The rows come from 4 hidden closed curves, with some noise, and rows from the same curve form a group. Each curve winds through 6 dimensions. The rows are also pushed far along 4 directions, which tell nothing about the answers.
In the rows, 128 means zero.
Some rows, each with its group after it:
[137 132 122  89 154 113 101  92 115 103 134  99 112]
Rak
[125 148 122  88 157 108  80  83 130 119 108 105  97]
mubiv
[ 74 179  88 108 112 149  88 170 153 127 123 188 110]
bedum
[ 88 122 132  67 107 156 114 139  97 102 108 151 117]
dag
[160  83 154 107 100 140 166 166 141 109 115 132 145]
Rak
[117 105 148  80 131 129 136 137 128  88  92 143 111]
bedum
[124 159  93 120 106 123  89 127 168 161 140 123 130]
dag
[168 108 167 116 191 141 122  83  76 113  74 117 138]
bedum
[166 109 102 131 121 118 116 105 177 158 105  83 105]
Rak
[133 118  96  95  83 153 135 170 168 129 135 134  96]
dag
[184  97 129 122 114 145 165 121 138 120 127  94 164]
mubiv
[146 134 153 136 172  97  75 105 105 136 124 118 119]
bedum
[105 163 152 140 141 145 121 110  70 145 128 150 160]
dag
[108 194  54 191  78 151 112 168 201 173 164 137 102]
bedum
[128 106 140 102 109 108 126 152 145  83 138 121 117]
mubiv
[112 135  92 113 132 114 112 137 132 139 137 144 115]
dag
[101 115 135 127 111 137 164 146  91 117 137 146 117]
Rak
[176 123 122 210 107 140 143 105 176 204 138  71 136]
mubiv
[132 122 114 124 124 141 141 127 113 141 159 121 122]
Rak
[135 137 104 174 102 174 186 159 133 151 166 148 176]
mubiv
[152 115 131 134 158 106 117 102 136 124 105 105 113]
Rak
[101 134 127 126 112 180 172 154  68 111 140 171 159]
dag
[ 50 155 157 128 116 143 150 174  71  99 150 207 157]
mubiv
[145 151 134 184 169 149 125  86  81 175 146 114 150]
Rak
[176  76 117  95  83 116 164 157 163  88 135  94 126]
Rak
[121 123 156 155 122 135 139 140 138 119 122 138 158]
dag
[187  92 102 165  82 144 214 153 198 130 161  82 122]
mubiv
[168  93 161  99 149  93 119 122 140  94 101 105 102]
mubiv
[140 131 106 115  79 135 159 151 150 138 157 124 149]
dag
[141 131 141 140 144 138 143  96  76 134 127 125 191]
dag
[143 154 119 143 168 117  96  90 136 138 140 105 121]
Rak
[129  96 139 105  98 128 182 119 119 100 138 108 161]
bedum
[ 98 162  87 103 137 139  80 137 143 146 113 162  97]
bedum
[ 77 160 125  95 132 105 100 104 127  98 127 129 111]
bedum
[ 85 132 149 110 150 119 100 151 110 105 138 168 106]
mubiv
[182  92 111 127  90 133 141 134 176 153 118  85 127]
Rak
[ 93 154 100  55 141 120  84 120 116 101 122 151 112]
mubiv
[154 124  96  78 111 120  97 118 166  97 111  85  86]
bedum
[131 172 122 172 118 144 132 129 127 179 152 135 149]
dag
[120 160 121 163 129 130 105 153 139 152 139 159 146]
Rak
[150 124 145 153 111 156 132 101 127 158 113  97 167]
dag
[172  99 147 117 108 119 127 146 156 112 127 105 136]
bedum
[113 114 144  89 109 132 134 147 109  89 135 142 147]
mubiv
[116 124  97 104 112 145 153 123 132 130 146 122 116]
Rak
[173 100 122 126 122 127 152 106 139 147 139  87 142]
bedum
[ 86 101 130 106 111 133 170 142  84  82 150 140 116]
mubiv
[106 110 175 132 112 135 193 149  86  75 138 154 183]
dag
[151 116 120 113 122 109  86 117 156 123 103  94  99]
bedum

New rows. What belongs after each?
[ 73 173 108 101 145  76  10 124 160 140 116 145  65]
bedum
[112 149 141 148 174 137 129 120  58 123 160 157 148]
Rak
[136  99 167 115 169 123 132 122  73 117 120 138 115]
Rak
[128  67 157  53 133 127 160 104  44  66 103 117 145]
mubiv
[ 96 184 137 158 143 100  99 118 135 135 144 144 140]
dag
[142  99 146  79 136 119 126 134 145  98  96 126  97]
bedum
[154 124 125 114 127 127 142 104 126 105 134  91 128]
bedum
[179 112 168 123 130 119 120 115 148 114 107  91 133]
Rak
[129 134 116 122 160 127 123 115 124 126 144 130 119]
Rak
[147  96 112 128  86 168 190 152 145 130 118 128 154]
bedum
[122 127 130 117 103 145 147 127 150 131 115 121 123]
Rak
[156  72 152  84 118 113 152 163 125  93 141 122  95]
Rak
[108 145 121 168 149 168 169 106  67 152 153 145 161]
Rak
[181 144 135 142 116 113  52 112 200 186 106  78 103]
Rak
[106 177 105 151 143 110  70 127 151 135 143 139 122]
mubiv
[122 156 145 194 160 173 158  95  28 111 114 141 191]
bedum
[ 94 161 104 181 150 162 148 123 103 178 159 162 142]
Rak
[123  69 127  94 117 146 178 142  83 102 137 134 128]
mubiv
[153  62 150 121 116 156 199 123 104 114 140  98 125]
mubiv
[127  96 180 134 128 120 171 144  92  94 133 140 153]
bedum
[ 90 178  73 176  76 145 120 166 187 152 148 143 106]
bedum
[162 124 156 156 141 137 127 123  94 132 122 125 172]
Rak
[108 148 138 102  98 122  95 164 142 116 134 151 119]
Rak
[ 77 126 110 115 109 138 166 152 115 130 146 167 128]
bedum
[160  97 112 157  89 154 181 164 171 158 129 127 149]
Rak
[126 149 130 167 128 134 139 101 137 128 121 104 133]
bedum
[ 79 112 129  48 112 118  97 172 131  85 142 167  93]
mubiv
[ 88 131 105 130 103 161 189 159  83 125 165 174 164]
bedum
[156 120 165 148 154 123 117 117  82 139 142 113 122]
Rak
[104 165 124 135 147 134 127 103  84 109 143 135 143]
bedum
[ 95 179 148 154 138 138 118 116  90 116 139 148 154]
Rak
[ 88 169 107 131 125 154 102 148 141 135 108 174 129]
bedum
[ 70 207 119 158 159 104  40 144 136 161 152 181 104]
bedum
[149  74 139 132 123 138 173 119 113 118 139  95 116]
mubiv
[122 130 116 108 136 114 101 103 112 118 112 112 113]
Rak
[ 97 119 131 112 100 170 143 166 113 121 122 162 120]
dag
[ 62 184  86 150 121 141 128 171 121 136 196 188 124]
Rak
[125  71 153  52  96 128 176 167 140  56 105 140 112]
bedum
[ 77 129 129 104 140 128 149 121  78 119 136 162 137]
bedum
[161 107 143 113 136 133 109 106 110 140  95 107 141]
Rak
[114 126 140  80 158 120  99 121 122 103  89 147  96]
bedum
[138 129 129 107 132 105 135 113 126  98 132 108 120]
dag
[ 97 115 112  79  72 160 130 172 150 116 125 147  97]
dag
[142 133 133 154 130 108 122 129 131 121 141 110 116]
Rak
[155 101 110 144  91 163 195 143 131 144 144 120 168]
bedum
[187  85 122 107 119 120 128 100 150 131 100  69 121]
Rak
[160 107 103 138  96 136 172 154 152 147 130 127 145]
mubiv
[130 127 161 144 156 120 137  95  65 141 121 133 182]
dag
[100 121 127  91  81 155 140 165 129 120 131 150 113]
dag
[183 109 160 133 111 131 153 110 143 111 121  75 143]
Rak
[124  92 165 100 135 120 164 154  71  73 140 147 122]
Rak
[ 90 192 140 160 200 115  68 118  78 151 129 189 137]
dag
[125 120 121 144  85 122 172 132 173 141 159 104 139]
bedum
[199  77 110  93 121 113 145 125 175  92 125  72 112]
mubiv
[176 106 131 216 102 145 181 114 160 178 148  71 145]
mubiv
[ 82 162 105 118 105 140  92 157 127 152 133 172 124]
Rak
[159 134 132 191 113 151 147 134 124 165 138 120 173]
Rak
[104 150 117 141 117 135 128 161 168 141 128 160 104]
bedum
[ 25 162  89  59 101 157 118 196  85  85 149 225 104]
dag
[168  89 144 119 132 144 181 138 103 127 110 135 159]
mubiv
[111 149 102 122 140 112  79 132 123 130 130 136  89]
bedum
[172  64 155 120  84 142 197 140 160  80 119  84 157]
dag
[207 130 100 144 174 106  64  76 206 172 111  56  86]
mubiv
[129 124 133 108 110 137 105 108 135 140 108 107 145]
dag
